The first 6 rows are patterns. Each new row is the sum of 2 different patterns, raised or lowered, with some noise. Before adding, each is slid sideways (what falls off one end comes back at the other) and multiplied by a number that may be negative. Names go in the order of the patterns.
Some rows, each with the names of its patterns after it:
[ -1,   1,  -6,   7, -17,  -1,  -2,   8,  -3,   5,   1,   0,   1,   7,   1,
  -2,   5,   4,   5,   1,  -1,  17,  -5,   8,   0,  -7,   5, -11,   9,   5,
  -3,   2,   0,  -4,  -8,   7,   2,  -1,   3,  11,   2,   0,   1] => Pezuv
[-1,  1, -6, -2,  1, -3, -2,  1, -4,  4,  0, -2,  0, -1, 12,  8,  3,  6,
  0, -2,  0,  0, 10, -1,  0, -5,  0,  7, -5,  0,  6, -1, -2,  8, 17, -9,
 -3,  2,  3,  1,  9,  0, -9] => Gular
[  2,  -5,   3,   5,  16,  11,   2, -17,   0,   8,  -2,   0,   0,   0,  13,
   6,  -7,   1,   1,  -9,  -8,   3, -15,  14,   6,   6,  19,   5,   3,  -6,
  -1,  -6,   7,  -4,   0,   3,  -7,  -4,  -4,   6,  10,  -5,  -4] => kadur
[  1, -12,   0,  -1,   0,   1,   1,  12,  -3,   4,   9, -10,  -2,  -2,   7,
  -3,  14,  -1, -11,   0,  -7,   6,  -6,   0,   5,   0,   3,  16,  -5,  11,
  11,   0,  -5,  -1, -16,  -5,   9,  12,   2,  -7,   3,  -5,  -8] => lafem
[-10,   0,   3,   2,  -5, -19,   3,  14, -10,   0,  10,   0,  19,  -2,  19,
   1,   0,   5,   1,   1,  14,   1,  -2,  11,  -3,   5,  -2,  -6,   0,  -1,
   3,  12,   4, -10, -10,  -2,   2,   2,   0,   0,   4,  -5,   0] => bego
[  5,   5,   3,  -6,  -1,  -4,  -6,   3,  -6, -19,   3,  -3,  -4,   8,   0,
   1,   9,  -5,   0,   5,  12, -10,  -6,  -8,   6,  12,   1,  -3,   3,   1,
   3,  -4,  -5,  -2,   1,   4,  -2,   1,  -6,  13,   2,   3,  -1] => rez

New rows, each followed by the names of its patterns:
[-13, -12, -13, -14, -11, -13,  -8, -14,  -5, -13, -14, -11, -17,  -4, -15,
 -12,  -6, -10,  -9,   3, -17,  -3,  -2, -11, -14, -19, -27, -16,  -8,  -2,
  -9, -17,  -9, -20, -16, -11, -18, -12, -15,  -9, -10, -14,  -2] => Gular lafem
[11, 20, 10, 10,  7,  6, 18,  5,  7, 20, 11, 11, 15, 26, -3,  9, 18, 14,
 15, 15, 14,  3,  9, 12,  5,  2, 14,  3,  4, 12, 10, 15, 17, 12,  7,  4,
 20, 20, 12, 18, 15,  9, 16] => Gular lafem
[21, 10,  5,  4, 13, 23, 18,  4, 13, 17, 13,  5, 13, 23,  4, 12, 11, 15,
  7, 30, 13,  5, 10, 17, 10, 12,  6,  7,  5,  6, 11,  8, -7, 12,  8,  6,
 29, 17, 14, 25,  6, 10, 16] => Gular rez
[ -1,  -8,   2, -14,  -5,  -2,   1, -11,   2,  -2,  -3,   2,   2,  -2,   0,
  -1,   1,   3,   3,  -6,   7,  -8,   5,   3,  -6,   0,  -8,   4,   2,  -5,
  -2,  -2,  -4,  -5,   2,   0,  -5,   4,   6,   0,  -2,   1,   0] => Pezuv rez
[-11,  -7, -10,  -6,  -6,  -9,   3, -15,  -5,  -1, -15,  -9, -21, -11, -14,
  -5, -10, -14,  -9, -13, -14, -12,  -9,  -1,  -9, -12,   7, -12,  -7,   0,
  -7, -20, -25, -11,  -9,  -5,  -3,  -9, -22,  -7,  -3, -14,  -9] => Gular lafem
[-11,   2,   0,  -8,  -3, -14,  -4,   2,  -7,   2,  -9,  -3,   1,  -3,  -4,
  -3,   1,  -7,  -2,  -9,  -6, -10,  -4,  -6,  -6,  -5,   0,   1,  -5,   8,
  -4,   1,   3,  -3,  -4,  -2,  -8,  -4,  -7,  -8,   0,  -6,  -8] => Pezuv rez
[ -4,   3, -11, -17,   8, -13,  -9,  -9, -24,  -4, -27,  -4,  -6, -15,  -8,
 -10, -20, -16,  -4, -13,  -9, -10,  -1,  -5, -10,  -9, -11, -15, -16,   1,
 -17,  -9, -12,  -5, -12,  -6, -11,  -7,  -8,   0,  -9, -13,  -7] => Pezuv bego
[ -7,  -2, -12,  -4, -16, -15,  -7, -11, -18,  -5,   1,  -6,   4, -25, -13,
 -18, -30, -14, -18,  -5, -10,  -4, -15,  -6,  -4, -14,  -2,  -2, -11, -16,
 -20,  -3,  -8,  -5,  -6, -17, -14, -27, -17, -14,   5,  -8, -16] => kadur lafem
[ -2,   6,  -9,  -7,   5,   5,   6,  -5,   9,  -9,  -5,  -2,  -9,  -2,   4,
  -7, -12,   7,  -4,   2,  -9, -15,  -6,  -5,  -5,   2,  -4,  -9,  -9,  -5,
  -4,  -6,  -4,  -5,   1, -15,  -7, -13,  -5,  -6,  -6, -10, -14] => bego rez
[ 8,  8, 13,  8,  6,  8,  5,  4, 11,  4, 10, 10,  8, 11, 16, 13,  8, 12,
  9,  5,  7,  5, 13,  7, 13,  4,  8, 10,  8,  9,  2,  8, 11,  7, 10, 14,
  8, 15, 14,  8,  5,  9,  2] => lafem rez
[ -4,   1,  -8, -18,  -6,  -4, -11,  -6, -14,  -9,  -3,  -7, -12, -21, -17,
 -16, -19,  -9, -14,  -4,  -7, -17,  -1,  -8,  -4, -12, -17,  -8,  -7, -18,
  -9,  -6, -21, -28,  -2,  -4,  -7, -15, -13, -18, -12,   1,  -7] => Gular kadur
[ 6, -1,  0,  6, -3, 12,  6,  6, 11,  6, 13,  6,  6,  5,  7,  2,  4,  6,
  7,  3,  3,  5,  9,  6,  0,  5,  6,  5,  5, 15, 18,  0, -4,  6,  9,  5,
  9,  5, -1,  9,  7, -2,  4] => Gular kadur
[ -6,  -8, -13, -13,  -3,  -3,  -5,  -9,  -1,  -6,  -3,  -5, -11,  -7,   1,
  -6,  -6,   1,   1,  -5,   3, -12,  -2, -10, -11,  -8,  -9,   0,  -9,   1,
  -7,  -4,  -4,  -6,  -3,  -6,  -1,  -7, -11,  -2,   1,  -5,  -3] => Pezuv kadur
[-11,  -8,  -9, -14,  -1, -19, -21,  -5,  -5, -11,   2,  -6,  -6,   1,  -7,
  -6,  -4,   4, -12,  -8, -12,  -2,  11,  -8,  -4,  -5,  -9,  -2, -15,  -6,
  -6,  -8,  -2,  -8,  -8, -15,   6,  -4,  -5,  -6,   3,  -3,  -5] => Pezuv rez
[ -3,   3,   6,  -1,   0,   0,  -3,   0,  -5,   3, -12,  -4,  -3,   4,  -4,
   2,  -5,  -4,  -2,   0,  -1,  -2,   1,   1,  -2,  -1,  -2,  11,  -5,   1,
   0,  -6,  -1,  -9,   5,  -2,  -9,   3,   0,  -5,  -8,   2,  -3] => Pezuv Gular
[ -6,   2,  -8,  17,   9,   6,  14,   7,   3,   1,  -9,  -5,   5,  -1,  -2,
   1,  -7,   4,   0,  10,  15,  -5,   4,  19,  -5,   6,   9,   9,  11,   3,
 -20,   6,   8,  -4,  -8,  10,   6,  19,   1, -14,   1,   5,  -7] => kadur rez
[  7,   1,   2,  -4,   5,   5,   5,   1, -10,   9,  14,  -3,   4,  10,  10,
  21,   4,  20,   5,   3,   8,   5,   9,  14,   5,   1,  12,   5,   6,   4,
   2,   4,   3,  10,  20,   3,  -4,  -2,   5,   7,   9,   4,   1] => Gular bego
[-12, -17,  -1, -18,  -9, -12, -17, -12,  -6, -13,   2,  -4, -20, -23, -15,
 -18, -13,  -9,  -6,  -9, -20, -11, -23, -16, -10, -17, -16, -28, -10,  -1,
 -20,  -7,  -7, -11,   7, -19,   1, -13,  -9, -10,  -5, -13,  -6] => lafem bego
[ 3,  6,  9,  9,  6, -3, -1,  3, 13, 17,  8,  5, 10,  5,  7,  6, 15,  3,
 12,  4,  7, 11, 12, 20,  6, -3, 16,  5, -3,  6, -7, 11, -8,  7,  5,  8,
  7,  8, -4,  8, 11,  0,  6] => bego rez
[-18,  11,  12,  -3,   5,  -7,   6,   4,   9,   0,   3,   6,  -2, -11,   6,
  -6,   9,  12,   8,  22,  14,   8,   1,   3,  -7,   8,   8,  12,   9,  -2,
   1,   2,  10,  11,   5,   2,  14,   1,   5,   8,  22,  27,   5] => kadur bego
[ 15,   7,  21,   3,  18,   7,   7,  13,   7,   8,  14,  14,   6,  16,   5,
  13,   8,   4,   3,   5,   7,  12,  11,  -3, -10,   7,   7,   6,  11,   7,
  10,   8,   4,   0,  10,  15,   3,   0, -10,  12,  23,   1,   6] => bego rez
[ 7, 16,  6,  7,  8,  7, 24, 16,  6, 13,  9,  1,  3, 10,  5, 17, 12, 10,
 21, 16,  7,  4, 12,  4, 11, 10, 18,  5,  2,  7,  8, 13, 20,  6,  0,  9,
  5,  6, 11, 20, 14,  8, -2] => Gular kadur
[ 13,  17,  16,   3,  17,   5,   7,  17,  16,   1, -19,  24,  28,   3,  10,
  20,   5,  29,  19,  30,  13,  18,  19,  13,  16,  27,  13,  14,  18,  11,
  18,  12,   9,   1,   5,  13,  18,  16,   7,   5,  12,   6,  15] => Gular bego
[-16,  -6, -19, -12, -18,  -9, -17, -13, -10, -18, -19, -21, -11, -15, -15,
 -20, -28, -10, -17, -15, -20,  -6,  -7,  -3,  -5,  -6, -16, -11, -11, -13,
  -9,   4, -18, -17,  -4, -17, -19, -15, -17, -14, -13, -11,   1] => Pezuv bego
[-18,  -3,  -4, -14,  -4,  -2,   8,   9,  11,   0,  12,   1,   5,  23,   6,
  10,   0, -11,   8,   7,  -4,  13,   1,  -4, -19,   0,   5,  25,   0, -11,
   5,   6,   2,   3, -11,   1,  14,   4,   2,  10,  13,   1,  22] => kadur rez
[ -6,   1, -14, -13, -12,  -8,   0,  -7, -10,  -6, -17, -12, -14, -17, -10,
  -7,  -6, -10, -16, -12,   0,  -4,  -7, -14,  -2,  -6, -11, -12,  -8, -17,
 -24,   0, -11, -23,  -9, -12, -17,  -4,  -3,  -8,  -3,  -8,  -8] => Gular rez
[ -4, -10, -12,  -7,  -9,  -5,  -1,  -5, -14, -14,  -9, -12, -10, -10, -11,
  -6, -11,  -8, -15, -13,  -6,  -7, -10, -21,  -9,   3, -15, -11,  -1,  -7,
   1, -18,   9,  -6, -10,  -6,  -8, -12,   2,  -3,  -9,  -1,  -8] => Gular bego
[ 5, -5,  4, 10,  5,  1,  8, 13,  0, 28,  9, 10,  3,  9,  4,  9, 12,  3,
 -1,  4, 12,  8,  5,  3,  8,  9, -8, 12, -2,  7, 15,  4, 18,  0,  1, 16,
  6,  9, 12, 17,  3,  7,  7] => Pezuv rez
[ 10,   6,   9,   5,  12,  -6,   6,  22,  18,  14,  20,   4,  18,  18,   6,
  10,   8,   6,   5,  14,  18,  15,  21,   9,  -7,  12,  10,  -9,   9,  -8,
  12,  -6,   9,  20,   2,  12,  16, -12,   7,  10,   5,   9,  17] => lafem bego
